The rows come from 5 hidden closed curves, with some noise, and rows from the same curve form a group. Each curve winds through 8 dimensions. The rows are also pushed far along 5 directions, which tell nothing about the answers.
In the rows, zero is written as 128.
Known rows, each followed by its group:
[104 101 109 161 129 116 140 119 161  94 101 115 101 134 134 159 138 112
 109 181 122 175] : (1)
[174 104 136 110 135 137 139 111 126 109 189 156 125 139 173 124 164 148
 174 135 148 108] : (0)
[166  69 119 172 107  92 140 116 151 108 168 174 140 141 133 185 130 199
  77 161 148 118] : (0)
[ 95 120 102 147 131 150 107 163 129 116 122  78 166 122 141 104 116 129
 120 149 128 149] : (2)
[140 140  80 129 146 142 155  78 166  89 170 106 158  89 182 130 157 145
 141 107 136 108] : (4)
[144 111 159  86 129  80 128 115 114 111 143 147  71 170  67 125 147 124
 152 148 142 153] : (1)
[117 101 146  83 128 146 135 106 176  57 143  52  90 147 128 106 153  74
 222 141 165 146] : (4)
[127 172 129 138 118 150 133 124 128 177 120 132 174 128 138  72 108 109
 154  53 139  84] : (4)
[123  91  95 167 125 118 117 137 144 138 140 103 170  96 164 173 105 159
  49 128 126 113] : (4)
[131 131  95 153 153 192 147 118 152  88 140  99 191 100 173  84 163 139
 156 111 163 116] : (1)
[122  80 118 156 123 143  89 154 118 172 135  72 201 117 179 122  89 112
  64 123 170 112] : (4)
[149 193  89 158 137  94 131 106  76 191 168 190 164 133 138 118 131 152
  82 108 117 111] : (0)
[122  69 127  83 138 136 131 141 167 104 141 108 123 144 137 116 130 134
 190 137 154 120] : (0)
[124 197  95 131 134  78 137 113  83 169  92 183 106 111  95 140  86 168
  53 159  65 162] : (0)
[112 180 108 153 130 122 108 144  87 146 116 103 154 110 125 136  99 114
  41 150 106 152] : (3)
[123 193 121  89 130 127 118 127  98 129 154 124 166 146 113  63 138  94
 164  80 130 112] : (1)
[ 85 145 109 130 150 125 140  98 146  91  77  77  95 116 111 119 147  72
 134 135 118 178] : (3)
[114 184  98 159 136 133 119 143  92 168 108 111 165  87 153 122 101 125
  45 118  84 139] : (1)
[139  85 145 101 120 169 130 139 169  70 156  72 172 128 143 118 127 126
 171  94 182  79] : (2)
[117 122 145 146 111 139  84 160  94 179 122  70 183 136 141  95  79  89
  91 101 159 111] : (4)
[128 181  95 154 128 130 157 105 137 115 133 147 123 118 158 119 135 142
 144 133  89 137] : (3)
[147 111 142 128 126 142 156  87 160  67 146 102  97 137 142 106 162 121
 200 132 153 137] : (4)
[151 136 116 157 133 151 156  74 150  98 148  98 156 121 174  95 148 110
 148 109 168 121] : (4)
[ 86 177 139  76 103 108  99 148 114 112  87 101 109 132  73 135  87  86
 110 145  90 156] : (4)
[115 124  91 167 131 156 125 170 150 154 132 100 207 103 164 106 111 144
  82 109 129 119] : (2)
[114  50 162 138 110 120 105 140 140 120  92 111  88 130 111 162 115 132
 120 162 132 152] : (0)
[ 95 141  85 145 149 116 149 121 145 101  83  79 116 127 150 121 105  89
  88 194 112 200] : (3)
[118 177 112 149 152 118 146 124  97 136  95 170 110 127 149 147 146  99
 102 123  79 138] : (3)
[ 80 183  90 120 119 124 118 148 148 100 105  69 151 122 111  98 110  81
  95 167 101 193] : (2)
[151 131  69 198 118  89 156  83 149 117 158 174 138 115 156 175 133 194
  57 181 116 152] : (0)
[132 156  74 138 136 113 144  93 136 137 142 181 154 112 149 113 145 168
 124 131 109 136] : (4)
[114  98 184  74 143 161  93 189 106 171 129  76 125 136  95  89 124  94
 187  59 151  86] : (1)
[106 111 159 121  98 131  93 185 120 145  87 101 159 137  77 137  65 122
  78 123 138 116] : (2)
[ 90 176 111 126 145 151 129 119 128 111 100  77 125 113 105  75 150  90
 159 118 118 166] : (4)
[146 125 130 137 120 154 157 117 154 109 121 115 142 120 164 112 100 142
 148 118 134 109] : (3)
[110 154 124 105 133 128 129 168 112 138 114 140 148 142 125 100 107 128
 150  90  96 101] : (0)
[164  93 153  88 134 129 131 113 123 122 164 160 114 145 156 140 146 130
 175 117 155  88] : (4)
[144  67 149 121 139 112 154  85 155  76 112 165  46 132 130 179 180 133
 163 164 124 152] : (3)
[ 76 157 170  44 102 108 100 144 125 109  88  71  65 157  18 103  85  82
 197 129 118 150] : (0)
[152 156 136 127 121 154 150 125 132 140 124 137 160 121 150 110  93 137
 131  91 136  82] : (3)
[120  65 145 125  99  84 113 150 148  90 116 131  85 140  97 209 104 152
  82 181 104 147] : (4)
[148 141  99 152 145 129 117 129 103 189 165 140 179 102 159 106 138 154
  78 109 133 121] : (2)
[124  57 134 116 152 144 132 149 160 127 146  88 127 143 133 130 138 122
 163 124 181 110] : (3)
[159  96 172 138  87 113 112 169 108 159 127 182 153 147  97 150  81 184
  84 112 132  85] : (2)
[160  41 159 100 118 145 121 130 163 100 179 106 166 146 130 107 144 152
 184  84 206  72] : (1)
[136 101 148 107 112 144 128 144 155  84 133 103 151 134 115 135 110 134
 135 121 154 104] : (2)
[159  72 179 120  89 154  91 160 128 159 144 104 167 127 136 128  82 139
 103 129 178  98] : (0)
[173 126 165 130 121  93 132 129  78 187 147 183 120 158  82 124  96 178
 114  94 148  86] : (3)
[123 121 129 178 132 156 116 152 106 141  98 110 170 112 116 117 113 145
  72 134 149 136] : (1)
[ 72 150 113 120 138 157 111 126 127  97  96  71 135 126 114  96 131  89
 187 113 138 132] : (2)
[ 95 187 107  83 129 108 131 143 115 110  94 141 135 152 110  87 105  96
 147 128  86 148] : (0)
[132 141  90 142 131 172 153 111 173  99 139  99 199  95 177 103 124 140
 133  98 150 100] : (2)
[148  82 152  90 115 125 138 111 161  81 125 120  85 118 105 157 117 161
 140 173 140 145] : (0)
[133 108 195 105  83 134  73 181 101 181 105 103 139 136  80 134  60 108
  75 137 151 123] : (0)
[159  74 123 144 135 105 135 107 130 134 155 132 125 129 140 125 137 164
 107 146 153 142] : (1)
[146 164 108 108 161 104 164  73 125 120 150 145  92 136 119  90 174 120
 171 122 130 153] : (1)
[130 127 118 133 125 190 136 113 162 114  99  91 187  85 184  97 109 117
 131 103 151 107] : (4)
[158 170 140 112 140 165 144 103  97 160 128 145 146 115 181  76 122 116
 177  70 127  82] : (3)
[148  92 112 132 140 111 141  99 141 114 153 115 122 126 147 116 146 144
 127 151 148 153] : (1)
[122  81 160 104 138 143 111 160 130 161 138  70 131 140  90 103 107 125
 161  91 182  95] : (3)
[139 104 122 136 125 152 138  99 161 103 149  93 176 134 172 104 136 102
 156  95 184  96] : (4)
[ 82  97 159 103 126 113  65 209  94 144 106  61 138 150  59 144  97  80
  66 142 144 147] : (2)
[147  43 167 118 111 134 117 111 150 121 111 136 126 130 128 135 125 139
 147 118 173 108] : (0)
[143 102 142 195 118 115 128 141  97 129 111 162 125 138 111 154 123 172
  76 149 124 135] : (1)
[163 115 165 139 104  98  96 149  56 172 127 166 145 154 123 147  77 145
  48 146 137 114] : (3)
[ 85 135 117 114 162 130 102 164 108 163  96  79 116 112 110 135 127  77
  79 151 117 170] : (1)
[128 136 144  72 115 150 117 140 134 127 143 111 156 152 140  68 112  97
 206  96 151  98] : (0)
[152  93 151  96 129 134 147 119 136  55 161 160  78 160 125 135 165 167
 229 157 134 118] : (2)
[147 180 150 104 131 147 113 136  75 169 139 142 140 116 140 114 116 118
 132  86 114  88] : (1)
[141  65 165 105 128 157 124 160 153 141 133  94 153 137 118 132  98 129
 140  99 190  76] : (3)
[ 97 169 112  93 137 142 135  99 164 101 114  67 103  99 139 103 152  62
 165 118 104 163] : (2)
[ 82 222  97 110 159 145 144 122 116  89  97  68 144 132 140  84 134  33
 145 102 107 144] : (3)
[111 115 105 164 131 137 105 167 115 133 117  84 196 109 138 144  97 132
  32 134 140 126] : (2)
[162  96  86 173 146 140 135 108 129 154 151 159 161  84 219 180 132 171
  43 171 133 125] : (1)
[ 98  83 169  68 137 135  95 167 129 128 127  86 106 165 102 122 141  63
 197 101 160 106] : (2)

New rows, each followed by its group:
[134 172 140 111 115 112 139 110 106 116 107 187 105 147  94 135 116 140
 148 125 108 114] : (2)
[114  84  99 139 126 153 116 137 155 125 107  86 223 108 170  94  94 129
  98  99 166 107] : (0)
[107 138 103 135 128  96 107 133 115 172 128 118 136 131  91 134 102 133
  82 145 136 144] : (0)
[128 109  84 168 151 178 128 135 127 131 136 101 192  91 204 109 119 166
 117 137 144 113] : (2)
[151 202 123 102 142 158 131 105  92 156 150 146 148 107 172 103 132 113
 149  92 117  93] : (1)
[111  39 129 104 149 156 131 160 191  90 121  66 113 103 137 142 146 135
 144 153 140 151] : (1)
[126 110  98 157 145 122 152 123 159 119 109 141 105  97 144 181 139 153
  67 182 103 168] : (0)
[148 124 170  86 105 105 141 128 133  68 128 166  86 163  72 162 124 142
 152 147 124 120] : (2)
[153  86 132 109 130 121 132 136 128 143 161 166 135 149 147 120 124 169
 169 119 142  93] : (0)
[146  36 152  93 133 104 140 145 150 109 132 168  81 148 103 167 123 192
 162 146 134 110] : (0)
[151  59 164 126 108 148 123 114 173 124 125 116 116 116 132 158 131 129
 124 150 175 129] : (0)
[119 130 185  83 115 135 115 166 102 136 107  91 114 177  97  77  82  83
 196  89 141  99] : (3)
[106 129 103 114 121 141 129 118 167  84 128  82 149 103 153 136 120 119
 134 123 120 124] : (4)
[143 157  87 157 124 105 151 102 126  92 152 177 127 133 152 126 151 171
 122 174  92 162] : (2)
[186 158 141  95 108 124 152  89 121 118 177 204 128 156 162  99 142 147
 194 121 131  97] : (0)
[140 120 124 137 124 113 138 103 144 125 130 136 102 103 147 154 144 138
 102 143 101 153] : (2)
[103  94 163  91  98 122  86 185 136 133 111  89 159 149  73 116  88 105
 115 107 150 116] : (1)
[143 136 121  91 132 154 154  89 167  83 138 104 117 100 142 116 132 138
 168 138 137 131] : (0)
[147 167 117 147 138 100 155  97 104 106 127 150 100 125 117 145 131 148
  94 147 102 148] : (3)
[172  63 182 131  93 116 112 143 127 151 125 160 109 127 103 185  93 174
  66 167 147 124] : (0)
[114  81 130 132 109 111 141 121 180  47 105 116  77 131 117 182 133 137
 128 188 106 169] : (4)
[109 185 105 149 136  90 141 110 115 129 102 128 107 128 103 153 126  92
  63 143  97 166] : (4)
[151  82 170 152 102 126 105 128 104 181 107 166 139 128 131 137 105 147
 102 103 145 100] : (0)
[109 135 163  55 116 148 114 139 145 103 105  66 101 123  79 111 101  91
 166 135 139 140] : (0)
[151 111  81 149 160 130 152  85 140 112 162 145 158 109 190 129 171 150
 115 132 149 126] : (0)
[ 88  35 138  78 136 117 105 172 167 112 104  74  95 145  84 149 107 121
 144 175 155 156] : (0)
[109  71 151 121 152 146 101 172 122 181 117  61 144 120 104  99 119 111
 121  92 171 120] : (1)
[100  81 140 132 104 138  75 159 143 131 128  83 142 120 112 161 123 114
  98 156 153 141] : (3)
[170 147  81 145 143 156 154  90 140 133 196 149 183 111 232  94 156 151
 150 125 146 108] : (0)
[128 117 132  85 143 153 154 118 179  90 129  90 121 131 121 124 131  99
 172 125 169 117] : (3)
[100  66 117 126 138 140 116 157 171  94 104  55 119  90 137 170 122 123
  74 177 122 171] : (1)
[146  95 162 121 132 118 133 105 117 124 113 174  73 135 128 155 156 130
 155 128 120 126] : (3)
[116 127 123 118 112 106 112 135 129 151 109 153 131 131  95 124 106 145
 106 147 120 146] : (4)
[118  93 175  60 114 132 116 179 148  79 112 131  94 156  63 132 131 124
 174 153 124 142] : (1)
[153 186  99 125 139 129 172  70 141 124 149 148 152 124 139  90 131 135
 153  92 147 104] : (3)
[122  92 152  98 117 140 132 136 163  65 117 104 118 138  94 149 122 128
 157 134 155 115] : (2)
[113 118 147  68 115 110 130 112 151  86 109 105  68 136  65 130 106 137
 180 152 127 147] : (0)
[152 153  99 135 130  78 150  82 124 129 167 190 102 143 110 153 149 166
 117 156 123 138] : (0)
[110 179 102 110 128 145 134 110 144 142 128 127 167 124 135  68 130 107
 179  80 131 110] : (4)
[106 161 114 111 135 142 101 139 104 184 100 106 151 106 124  97  95 104
  99 136 130 149] : (2)
[102 114  73 198 124 158 131 129 178 125 131  64 184  88 188 131 124 131
  87 138 136 141] : (0)
[142  64 154 116 110  84 103 146 110 136 130 178  94 140  67 170 121 197
  96 170 126 143] : (4)
[119  14 133 122 135 116 119 140 182 109 129 115 100 137 120 178 150 135
 126 180 167 153] : (2)
[123 114 148 111 131 160 116 146 122 128 123 141 160 131 131 104 143 125
 181  64 143  75] : (4)
[140 107 118 174 100 126 126 124 146 129 137 151 153 118 144 160 116 171
  89 140 129 118] : (3)
[139  42 162 132  93 158  94 145 161 150 116  84 178 117 142 129  86 126
  94 134 196 113] : (0)
[113 151  97 163 147 174 137 100 145 118 121  43 175  92 163  68 140  96
 132 103 160 143] : (4)
[196  67 179 133 111 125 145 125 105 133 152 169 135 167 161 118  95 176
 156 104 165  66] : (3)
[146  79 149  93 143 139 151 125 160  80 143 133  78 131 157 165 162 124
 182 138 124 116] : (2)
[119 147 102 141 160 143 113 146  95 179 126 117 154  97 164 132 129 114
  73 125 115 130] : (1)
[140 147 165 114 123  65 123 141  68 166 118 175  55 165  36 151 103 152
  98 153 103 149] : (3)
[168 102 139 115 111  99 150  86 155  93 188 173  97 158 107 153 154 176
 182 129 156  99] : (0)
[116 135 107 153 119 158 129 111 147 126 131  85 160 103 171  93 118 135
 163  97 130 111] : (0)
[108 143 146 106 154 130 106 162  88 188 114  98 123 132  92  91 125  92
 131  88 133 126] : (1)
[100 141 182  47 122 131 102 180 113 116 110  90  81 143  70 120 121  81
 179 105  98 128] : (1)
[161  87 148 123 129  92 118 137  98 137 161 179  97 156 123 167 143 154
 103 174 133 138] : (0)
[109  99  91 156 165 124 126 125 139 159 114  74 147 102 130 113 134 115
  66 144 157 172] : (1)
[ 59 133  55 171 135 128 115 103 173  96  88  40 143  86 148 124 138  85
  80 183 113 218] : (2)
[142 156 111 161 132 131 161  99 145 150 126 149 142 122 152 115 132 125
 126  93 128 108] : (4)
[131 115  98 163 146 140 152 111 150  85 100 136 127 104 126 148 148 158
  77 201 136 185] : (1)
[101 144  87 146 136  98 128 133 134 135 129 112 118 115 146 164 122 119
  80 151  85 153] : (4)
[109 143 136  93 148 132 118 142 109 143 135 125 121 150 138 110 149  76
 181  90 125 105] : (2)
[171  35 161  99 106 153 128 134 165 110 170 137 163 150 168 108 119 167
 201 104 187  66] : (0)
[115 198  92 130 127 120 130 104 107 169 128 124 157 111 122  85  94 146
 130  91 112 113] : (0)
[ 81 201  80 116 127 101 123 153 127 117  83 122 137 113 109 126 107  96
  53 172  53 201] : (1)
[152  84 154 109 125 120 112 156  98 193 153 166 146 144 117 113  96 188
 159  71 148  54] : (0)
[113 103 152 106  96 103  93 163 110 146  81 136 152 155  92 121  67 117
  83 142 130 138] : (0)
[108  82 132 119 137 158 122 147 161  71 130  64 149 122 117 137 138 123
 148 117 167 111] : (2)
[163 149 162 138  92 126 102 144  85 193 127 162 156 123 124 131  77 145
  57 130 129 114] : (0)
[129 160 118  79 158 180 147 124 140 100 142  93 128 106 164  89 146 109
 201 119 128 118] : (2)
[147  49 129 135 134 120 112 143 136 146 168 129 136 136 145 156 136 157
 108 160 171 123] : (0)
[108 133 170  79 121 129 125 153 127 113  65  96  76 141  84 138  84  79
 125 163 115 159] : (3)
[166 100 106 139 128 129 133 103 131 145 172 176 163 104 155 120 142 215
 132 112 141  97] : (4)
